There are 4 nested groupings, the coarsest first. Each group lies inside one group of the grouping before and may be the whole of it. The rows also spread widely along 12 directions, which tell nothing about the answers.
Known rows, each followed by its group in each grouping:
[-14,365,176,410,218,533,-216,-190,-170,65,-241,-226,334,-203,198,201,-6,-84,-217,249,-370,35,361] | J962 J835 ruzat kiv
[-486,-272,349,-11,378,380,89,147,-54,-413,-106,150,111,-224,-43,160,-311,264,244,-140,201,88,-189] | J962 J835 ruzat Soku
[-250,400,-137,-571,275,-324,-84,-77,57,83,326,4,168,-101,134,122,-131,82,-447,365,71,-134,-234] | J328 J702 lora dib
[-130,54,-162,-120,282,260,-25,90,68,167,55,236,-79,74,-66,-5,-319,-405,-261,336,-66,-315,263] | J328 J702 lora Dibat
[-138,203,-161,233,-349,-100,468,-52,-13,-48,240,-169,122,-298,302,-109,-94,-117,-26,363,-67,142,7] | J962 J265 Viv vifi
[180,303,-175,86,-72,-86,-248,98,-49,205,-167,49,-113,-154,-193,102,285,-165,-294,190,-334,-35,-115] | J328 J284 Fodem rer
[-30,-76,-303,-187,130,170,155,58,207,22,193,174,-92,132,-65,-195,-445,-347,-111,338,-71,-321,246] | J962 J835 lupug nemap
[212,-74,-419,-131,-321,-197,118,41,298,-59,39,-229,-33,-57,-172,-96,-192,31,411,-8,-225,-116,51] | J328 J284 Fodem Sades
[-134,47,162,-295,489,24,-186,60,339,26,-235,94,31,-102,220,24,214,-283,-74,-11,-405,-174,18] | J962 J835 kepi zovug
[-494,74,-203,213,7,-28,328,-141,-356,174,-259,-82,347,-146,28,44,68,-343,-357,235,285,179,127] | J328 J702 lora dib
[201,123,-47,196,390,480,118,13,145,151,155,-211,349,-74,536,263,-322,-353,258,272,151,-264,125] | J328 J702 lora dib
[-269,-236,131,-202,405,484,-8,-179,63,-102,-118,41,-18,168,-21,-229,-216,-212,-88,45,-137,-25,489] | J328 J284 Fodem Sades
[548,-93,-40,-250,100,43,-162,90,388,-86,-19,-188,-120,66,-1,-98,163,13,493,-196,-34,5,-218] | J328 J284 Fodem rer
[504,202,-331,-422,-63,-251,-165,-260,189,139,65,-140,-177,44,-377,-7,304,319,-209,25,153,369,-18] | J962 J835 ruzat kiv
[290,-155,-189,208,-347,336,178,-159,-244,-144,63,-28,-252,63,-570,-170,-126,239,-17,88,424,495,141] | J962 J265 Viv vifi
[290,45,-271,-246,76,39,-90,109,268,63,94,147,-196,15,-302,77,-211,60,54,106,10,-113,46] | J962 J835 ruzat Soku
[339,-16,-56,-153,3,197,-149,-194,254,-81,58,-246,-65,-154,-166,243,-49,410,307,-105,-59,208,119] | J328 J702 lora dib
[17,117,264,62,-256,168,25,139,171,-331,189,47,-235,-360,-51,54,-247,565,424,-91,-111,241,-31] | J328 J284 Fodem rer
[369,-1,230,-306,529,378,-275,26,539,49,87,149,-302,-132,160,295,50,136,249,-110,-231,-28,148] | J328 J284 Fodem Sades
[381,114,175,-184,236,205,27,146,454,-41,248,144,-258,-18,261,-144,26,-96,198,81,53,54,-46] | J962 J835 ruzat Soku
[146,421,144,217,-423,36,27,253,51,-279,154,-133,61,-105,112,-426,-261,57,292,197,-171,-14,-126] | J962 J835 ruzat Soku
[-306,247,92,67,26,-59,217,152,-199,115,-145,244,64,-145,8,-21,-12,11,-84,38,535,260,-15] | J328 J284 Fodem Sades
[92,247,86,0,317,230,167,-134,157,178,78,-3,60,-20,442,-106,146,-351,-224,261,116,158,223] | J962 J835 ruzat Soku
[-115,-344,93,-354,657,479,-187,-119,-1,-159,103,339,-318,62,-316,146,-23,6,-544,168,49,65,-105] | J962 J835 lupug nemap
[357,-95,9,-348,179,97,-156,105,135,-92,-155,-4,-17,117,-358,72,-148,500,611,-425,693,217,-132] | J328 J284 Fodem rer
[-127,-12,358,616,105,646,225,99,-69,-162,120,19,-47,-373,437,140,-9,-301,-2,285,-173,119,-33] | J328 J702 lora Dibat

New rows. What belongs after each?
[-195,157,102,199,4,6,174,-60,72,-84,15,-111,84,-476,305,215,229,9,-121,176,-337,215,-126] | J962 J835 ruzat Soku
[95,196,91,389,54,385,303,-83,-72,-54,219,-254,287,-257,526,137,-144,-75,136,304,159,145,-10] | J962 J265 Viv vifi
[421,34,9,178,412,357,76,18,178,389,-236,238,-190,-63,88,234,415,-340,-72,3,394,303,184] | J962 J835 ruzat Soku
[71,-317,-64,93,-38,84,183,151,6,-230,-119,38,-126,-112,-292,-6,87,75,238,-133,309,256,-328] | J962 J835 ruzat kiv
[245,457,2,-15,-67,-32,-87,-2,255,311,-310,82,-113,41,21,-360,298,-314,-102,55,-184,139,533] | J962 J835 ruzat kiv
[541,-101,-95,-92,139,131,-67,298,448,72,-99,29,-147,46,21,-1,-6,-174,652,-199,78,-174,-74] | J328 J284 Fodem rer
[9,28,-418,-212,64,95,-178,-426,-128,70,-25,-330,180,40,-339,164,-165,153,-336,219,-233,13,288] | J328 J284 Fodem Sades
[-375,-230,-54,93,42,-24,113,-25,-19,-144,-293,-29,60,-416,-127,286,184,25,-4,-44,-360,108,-115] | J962 J265 Viv vifi
[287,496,117,102,-248,-32,-281,-32,-19,-59,-149,-190,78,-151,-73,-135,221,207,-21,55,-226,227,-57] | J962 J835 lupug nemap
[-367,65,395,392,397,474,24,-75,-247,-133,-259,-81,274,-263,361,79,243,-281,-306,177,-189,173,-48] | J962 J835 ruzat kiv
[-263,-527,-252,-105,107,-1,358,-200,265,-167,59,-8,-194,-370,-56,275,165,-38,-119,59,-334,175,-69] | J962 J835 lupug nemap
[26,98,-38,37,-154,-107,311,466,333,116,-94,312,-179,-46,119,-296,-161,-349,482,-43,174,-141,129] | J328 J284 Fodem Sades
[559,476,232,388,-154,365,-188,353,-34,99,98,247,-304,-96,-69,-30,32,-14,82,186,274,158,-115] | J328 J702 lora dib
[0,196,399,-277,123,146,-361,18,203,-321,-84,-9,-104,-55,-72,-275,63,246,48,-82,-422,105,-4] | J962 J835 ruzat Soku
[283,-154,114,-283,481,379,-186,94,332,-83,25,174,-218,79,-93,47,-75,-8,158,-51,57,-48,-2] | J962 J835 ruzat Soku
[-434,-186,124,-243,165,64,236,191,-95,-314,124,311,-95,0,-144,-236,-286,15,-49,96,359,41,-251] | J962 J265 Viv vifi
[116,96,568,89,338,476,-444,223,102,-285,-159,179,-186,-335,-31,275,132,291,186,-130,-387,56,-226] | J962 J265 Viv vifi
[-273,-354,-58,-251,355,209,-10,-315,-84,-189,-209,-110,129,-59,-330,227,-46,300,-109,-139,176,280,62] | J962 J835 kepi zovug
[-305,-151,-368,-440,-47,-301,254,-250,-14,-226,207,-394,300,23,7,-173,-224,84,-19,149,57,-5,-201] | J328 J284 Fodem rer
[185,99,-26,436,61,260,223,308,-41,75,56,40,126,-277,237,356,-178,-64,363,117,406,-20,-280] | J328 J284 Fodem Sades
[-14,176,226,-298,25,175,-275,-218,79,-184,-302,-108,80,60,-309,-252,-107,473,184,-259,17,315,435] | J962 J835 lupug nemap
[503,265,251,-54,216,232,84,113,351,64,322,207,-319,14,422,-269,242,-271,-56,222,228,201,-116] | J962 J835 lupug nemap
[170,-222,-202,-324,20,49,-127,-110,340,-33,-263,-30,-174,32,-412,-66,-2,79,262,-199,-306,14,380] | J962 J265 Viv vifi
[177,471,-79,232,-339,-206,189,-17,77,41,95,-430,309,-262,493,-108,128,-98,201,219,-176,95,-115] | J328 J284 Fodem Sades
[-199,-292,-137,-222,457,354,-163,-155,105,44,-79,138,-175,-107,-283,375,-79,-95,-319,130,-324,-110,231] | J328 J702 lora Dibat
[-538,-84,20,95,-369,14,281,128,-33,-311,-62,85,-68,-199,-197,-286,-391,92,186,36,-252,34,223] | J328 J284 Fodem Sades
[80,-158,-60,75,246,370,-124,-142,-42,-102,-265,-244,233,-8,-156,133,-42,2,114,-41,-58,54,87] | J962 J835 ruzat Soku
[106,144,140,-90,-24,-41,-160,307,263,-108,-82,273,-297,-241,-211,35,65,196,167,-81,-186,50,-164] | J962 J835 ruzat Soku
[26,-394,-85,171,-198,157,338,-40,300,-98,-185,-119,-202,-148,-18,-171,177,-287,387,-139,-191,226,252] | J328 J702 lora Dibat
[188,451,32,233,216,294,-172,212,-255,139,-104,30,294,107,52,-49,-181,-258,-128,295,334,-143,-111] | J962 J835 ruzat Soku
[54,227,49,343,-99,84,191,161,91,23,-39,37,68,-386,213,203,18,20,199,88,43,130,-79] | J962 J835 lupug nemap
[-230,-330,-287,-41,258,140,222,102,-401,-90,0,47,172,212,-255,-76,-248,-289,-203,209,641,-71,-405] | J328 J284 Fodem Sades
[230,392,-90,269,-95,77,57,102,-237,210,-1,29,63,-35,8,-25,47,-116,-148,245,433,180,-101] | J328 J284 Fodem Sades
[234,327,218,356,-5,285,-179,39,137,46,-29,110,-238,-481,62,397,245,176,-121,128,-421,239,45] | J962 J835 kepi zovug
[250,540,198,-190,9,-150,-172,-23,29,-29,-98,-216,249,31,135,-292,213,214,102,-54,319,303,-152] | J962 J835 ruzat kiv
[97,-293,33,-102,194,299,237,-114,447,-73,284,52,-389,-225,210,123,104,-138,56,102,-201,175,117] | J328 J702 lora Dibat
[131,266,473,52,76,295,-353,178,34,-155,-102,234,-303,-248,-168,106,125,416,80,-125,-110,272,-80] | J328 J284 Fodem Sades
[211,55,190,354,-16,402,-11,100,-10,-13,-213,20,-74,-177,-33,95,52,73,319,-123,124,260,117] | J328 J284 Fodem rer
[-307,-42,62,714,-4,313,334,250,-101,-135,-217,-103,346,-499,321,340,-161,-207,332,117,-144,-87,-122] | J962 J835 ruzat kiv
[197,335,217,197,55,353,-182,394,-21,5,44,440,-288,-18,-156,-109,-207,-88,-100,216,112,-60,-32] | J962 J835 kepi zovug
